All groups share one centre, and each spreads out both ways along 12 directions, with some noise.
(in the rows, 128 means zero)
Some rows, each with its group after it:
[ 81 132  83  98  71 101 143 140 145 107 131 187 136 119  69 150]  (2)
[108 179 149  86  99  85 128 139 146 164 135 149 121 120 211 135]  (3)
[126 110 150 145 123 171 141  83 164 102 138 114  78 131  54  93]  (1)
[111 169 129 123  96 147 153 141  79 144 116  95 114 116 132 158]  (1)
[149 142 148  83 131  55  86 140 104 132 137 153 162  80 153 133]  (0)
[116 117 172 150  90 122 107 146 129 142 156 166 143 116 117  85]  (1)
[115 142 177 149  74 108 108 152 147 159  79  93 130 129 140 126]  (3)
[150 153 167 163 122 173  99  93 134 167 119 123  86 105  96 132]  (0)
[169 133 186 104  83  91 119 139 113 143 104  80 147  90 176  99]  (2)
[133  99 153 144  96 154 118 129 154  94 149  58 149 162 165 161]  (2)
[101 120 142 166  49  85 127 144 144 140 181  70 110  99 124 172]  (0)
[160 125 129 140  84 112 140 112 165 161 113 159 112 142  80 140]  (0)
[163 144 157 135  68 203  96 141 132 110 120 121  99 182  55 155]  (1)
[150 135 100 121  96 130 103 129 106 117 120 174 135  86  80 140]  (4)
[136 133 165 132 106 181 117 128  96 100 118  94 120 143  88 152]  (3)
[ 74 132 134  56 107 123 151 140 136 149 125 140 186 136 187  91]  (3)
[ 86 156 160  94  80 145 124 135 134  91  83 120 112 110 132  96]  (2)
[ 93 145 110  84  43 133 112 137 164 116  81 105 148  91 158 120]  (2)
[118 130 157 126 113 146 104 131 152 103 125 147 111 141 122 102]  (1)
[125 118 139 135 132  88 122 124 128 134 146  69 139 119 145 186]  (4)
[119 115 153 133  85 125  48 112 164 134 142 111 145  70  78 148]  (4)
[112 141  84 142 125 120  45 198 118  77 128 126 120  96  98 102]  (4)
[130 152 113 128  73 150  81 143 113 106 139  82 134 102 164 190]  (4)
[121 156 123 113  98  94 130 159 133 167 121 152 121 124 161  95]  (1)
[110 142 141 126 102  93  84 166 169 107 118 129 119 153 157 128]  (1)
[ 85 135 116 140  86 122 109 137 162 104 121 184 117 145  78 180]  (0)
[169 137 168 121 105 186 151 150 114 136  95  65 101 189 117  79]  (0)
[112 104 145 199 124 109 118 158  91 173 129 113 143 107  87 129]  (1)
[163 114 160 131 125 124 126  88 133 138  96  88 137 114 143 163]  (4)
[176 120 167 164  64 148 106 143  99  98 152 139 112  70 123  59]  (0)
[128 160 185 116 134 112 132 107  93 137 130 103  90  89 119 152]  (3)
[133 161 139 123  93  93  93 164 126 126 103 105  91  70 135  63]  (2)
[160 149 139 126 100 179  81 150 132 139 146  38 121 148 142 128]  (0)
[137 103 154 133 189  73 157 110 166 122 123 107  96 140 132  50]  (4)
[148 141 104 136 112 148  95 141 100  91 153 211 111  99 100 121]  (4)
[124 108 170  93 104 112 186  60 129 104 140 158 140 107 125 172]  (1)
[ 98 151 125  98 139 160 126  77 181 124 103 183 114 142 122 159]  (0)
[100 187 159 114 133 177 121  97 149 121 156 120  39 130 108 127]  (0)
[144 126 178 157 158 140 125  78 105 186  89 131 125  67  87 101]  (3)
[122 113 125 170 106 123 110 130 135 101 144 117 104 102  73 119]  (3)
[143 117  92 158 170 112 126 117 117 135  99  81 111 121  59 165]  (1)
[115 159 115 112  74 111 163 150  88 140 151 180 129 123 131 170]  (2)
[109 149  94 115 131  65 115 144 183 125 168 149  88 111 131  80]  (3)
[ 96 136 103 114  94 107 117 125 137 148 137 197 146 105  81 173]  (2)
[111 124 139 190  62 171 134 125 127  94 145 128  87 104 101 160]  (0)
[174 119 125  99 110 141  85  89 140  87 106 138 158  83 166 154]  (4)
[124 178 144 134  94 161 140 136 104 106 126 109  53  91 136  81]  (2)
[130 135 169 123  82 110 166 110 110 131 135 123 108  85 133 111]  (2)
[123 112 133 151  76 120 105 131 140 125 126  81 140  99 133 172]  (2)
[143 130 130 197 106 203 162 110 108 113 121 107  69 119 106 111]  (0)
[ 85 149 133 126 128 112 143 117 178  69 124 123  58 111 155 113]  (3)
[100 163 162 111 103 142 149  99 173 184 131 142 110 151 167 140]  (4)
[135 117  96 177  82 103 104 194 126 128 192 136 132 136 136 138]  (4)
[111 118 153 161 140 121 129 159 112  92 142 131 108 166 118 149]  (2)
[ 73 101 131 160 139 138 112 153 139 157 164 124 136 107  80  30]  (1)
[182 148 147 106  95  66 128 120 133 164 172 113 105  79 138  95]  (0)
[117 114 144 128 159  89  78 146 149  72 177 144 116 126 112 122]  (1)
[133 150 172 159 114 125 159 124 134 116 106 174  49 122 103  76]  (3)
[174  82 157 194 103 184 134 128 135 157 125 103 120 140  78  66]  (0)
[101 145 115 108 111  83 127 185 175 107 124 116  94 167 133  69]  (1)
[143 151 124 149 162 121 123 131  94 110 148 181  64  88  73  72]  (4)
[ 76 151 182 123 108 139  79 101 170 126 156  85  85  79  97 110]  (4)
[136 185 122  86 103 145 111 138 173 140 115 136  82 160 123 104]  (0)
[112 134 122 161 101 117 120 115 179 152 133  72  97  90 141 111]  (1)
[179 122 144 167 122 164  94 126 118  69 136 139  93  99 142  81]  (4)
[153 168 161 131 108 157  70 144 125 116  56 104 108 159 116 192]  (3)
[157 137 179 134  93 181 116 104 111 140 195 120 118 151 110 190]  (3)
[100 101 156 148  98 106 166 158 125  87 135 128 104 157  75 103]  (2)
[ 99 142 135 116 100  88 166 145 132 152 169 134 114  90 170  61]  (1)
[ 73 129 142 126  62  73  89 186 178 130 115 142 142 138 124 118]  (3)
[206 112  99 144  95 135 148 136  62 144 126  95 142 103  93 124]  (3)
[149 108 162 121 114 119 123 115 150 137  91 111 154 135 153 112]  (2)
[126 147 122 105  92 135 112 181 112  97  98 113 118 148 102 110]  (3)
[ 82 163 148  87  65 172 108 109 194 138 122 159 112 119 154  86]  (4)
[133 149 148 131  76 137 137 109  90 142 184 143 111  98 103 182]  (2)

New rows, each followed by its group:
[123 164 111 104  69  80 126 168 136 147 168 179 138 120 192 148]  (3)
[135 117  96 137 184 146 121 131  92 112  99 156 149 134 132 128]  (0)
[113 160 196 179  72 155 108 151  92 131  97 118  97 131 129 184]  (1)
[ 82 135 164 182 141 109 143 151 114 163 142 125 104 157 102 156]  (4)
[101 130 121 116 152  85 153  71 159 145 114 121 114  86 133 152]  (1)
[168 176 120 123  50 126 119 153 113 159 110 101 112 134 148 206]  (1)
[106 137 146 164 127 103 123 116 146 123  54 110  93  74 130 106]  (3)
[177 128 108 132  89 180 145 140 100 141 138 108 122 122 119  71]  (1)
[121 168 141  79 105 115 128 172  91 127 157 117 114 139 119 103]  (3)
[ 96 139 133  76 108  93  82 140 179  94 103 133 123  91 130  58]  (2)
[148 126 170 118  60 148 127 113 180 159 135  86 110 182  76 156]  (0)
[120  80 137 146 108 202 168  98 157  69  89  93 120 156 104  92]  (3)
[134 165 167 153  74 157  58 138 148 158 109 138 116 150  94 201]  (1)
[107 103 148 150 174  93 141 133 138 135  77  87 132 138 126  99]  (4)
[141 146 115  71  24 120 153 122 136 130 122 119 133  84 118 113]  (2)
[124 135 135 134  90 144 102 108 164 128 101 110 114  67 155  75]  (4)
[168 139 204 120 179  89  92 134 108 146  74 129 140 126 174 105]  (2)
[150 118 177  71 105 114 153  73 217 151 131 123 116 163 123  73]  (4)
[137 136  94 114 182 111 116 100 163 180 133 116 140 140 131 154]  (0)
[180 138 182 150 126 176 153  93 102 130 158 116  85 142 113 137]  (2)
[109 154 185  93 183 134 115  84 153 124 115 120  95 143 114 130]  (4)
[143 149 140 132 137 128  90 132 141 112 137 102  79  95  97  79]  (4)
[170 145 138 104  91  92 136 115 140  89 127 126 108 133 165 186]  (1)
[150 107 142 118 106  91 215  63 139 139 111 132 119 110 115 144]  (1)
[ 82 119 150 151  60 115 139 180 107 100  99 195 133 122  96 103]  (3)
[113 143 138 123 132 136 146 101 132  79 139 138  80  96 137 100]  (2)
[107 138 149  90 162 106 143 105  95  70 172 139 111  67 171 101]  (0)
[ 95 135 144 151 117  89 145 109 122  90 137 167  84  68 120 128]  (3)
[132  80 118 144 116 148 130 140 152 160  92 113 173 141  98  79]  (1)
[125 142 196 140 125 149 146  62 144 144 164 159  87 107 125 135]  (4)
[162 154 129 132 142 187 101 148  67 102 156 157  89 132  60  93]  (1)
[102 127 118 110 114 112 148 134 126 178 152 149 149 103 123  72]  (1)
[139 132 141 144  74 164  62 152 158 123 116 104 117 118 116  94]  (4)
[ 85 154 172 153 102 193 161  84 143 138 176 142  70 116 123 116]  (2)
[ 95 119 121 161 100  62 152 147 132 131 211  86  93 106 100 146]  (0)
[ 92 121 190 123  81 157 124 117 144 174 142 156 162 175  92 186]  (2)
[144 128  98 111 109  80 208 135 142 178  91 120 119 148 139  89]  (4)
[138 129 152 175 113 144  65 146 130 102 125 101 110 128 107 165]  (1)
[104 114 125 217  75 147 119 144 165  70 142 126  55 119  90 112]  (3)
[124  97 154 103 127 125 135  88 194  84  87  97 133 163 117 133]  (3)
[119 118 194 164  65 103 103 131 150 113 172 130 128  79 193 124]  (1)
[148 148 187 107 143 156 158  66 115 159 168  79 101 113 158 145]  (3)
[122 126 123 113 173 106 143 124 105 104 128 151 126 121 106 118]  (1)
[118 130 176 159 127 167 142 131 125 157 140  47  93 153 104 104]  (0)
[115 160 176 109  96 144 125 118 130 128 130 154 118 142 166 168]  (3)
[137 118 123 120  98 123 168 119 132 107 202 169  92 145  71 115]  (2)
[123 114 167 144  88 125 112 117 162 126 150  75 108 111 118 100]  (4)
[154 144 150  86 119  90  95  91 163 149 135 191 138  93 122 125]  (0)
[210 120 144 140 142 138 102 104 129  99 127  62 112 116 136 120]  (2)
[108 155 157 159 124 158 120 113 113 166 123 143  73 124  27 154]  (1)
[156 128 175 134 142 152 107 116 130 101 140 144 108 158 114 133]  (4)
[108 104 121 163  71 143 130 129 184  98 100 124 129 139 159 139]  (3)
[148 109 122 110 123  96 156 108 102 123 117 161 154  93 115 127]  (3)
[ 86 164 143 160 122 159 101 117 122 151  57 120 103  58 154 109]  (4)
[ 97 144 178  66 132 108 126 112 158 118 166 148 106 162  79 124]  (0)
[147 106 118 151 145 139 110 148 129 121 135 114 122 128  94  62]  (1)
[144 140 222 143 111 186 126 109 115 180  98 112 119 148 102 113]  (3)
[155 154 148 115  46 124 142 175 110  94 132 117  78 141 113  90]  (0)
[166 127 160 151 110 104  48 136 171 114 139 168 123 145 109 162]  (1)
[139 146 142 148 109 108 119 130 108 183 115  64 110 104  65 166]  (4)
[163 187 177  99 121 187 113 106  60 168 142 128 129 127 169 202]  (3)
[ 89 159  97  86  27 127 141 136 141 137 168 153 129  83 138 139]  (2)
[133 119 202 108  92 171 139 123 103  96 112  66 147 155 139 142]  (0)
[153  80 160 139  70 102 162 119 182 138 146 156 128 154  79  66]  (1)
[153 129 172 172 116 103 136  96 140 142 121  98  76  96 117 138]  (3)
[107 142 133 127  74 129 130 145 104 123 145 120 112 107  67 148]  (4)
[ 93 131 110 148  91  73 133 142 155 133 156 148 100 112 104 153]  (0)
[156 121 200 125 111 100 146  77 140 170 126  58 122 107 141 157]  (3)
[159 115 110 143 103 166 108 113 201 134 128  86 124 161 144 131]  (3)
[ 80  80 169 167  96 120  74 126 176 142 133  98 185 107 128 153]  (1)
[107 117 170 138 110  95  94 137 137 130 171 163 144 116 118 143]  (1)
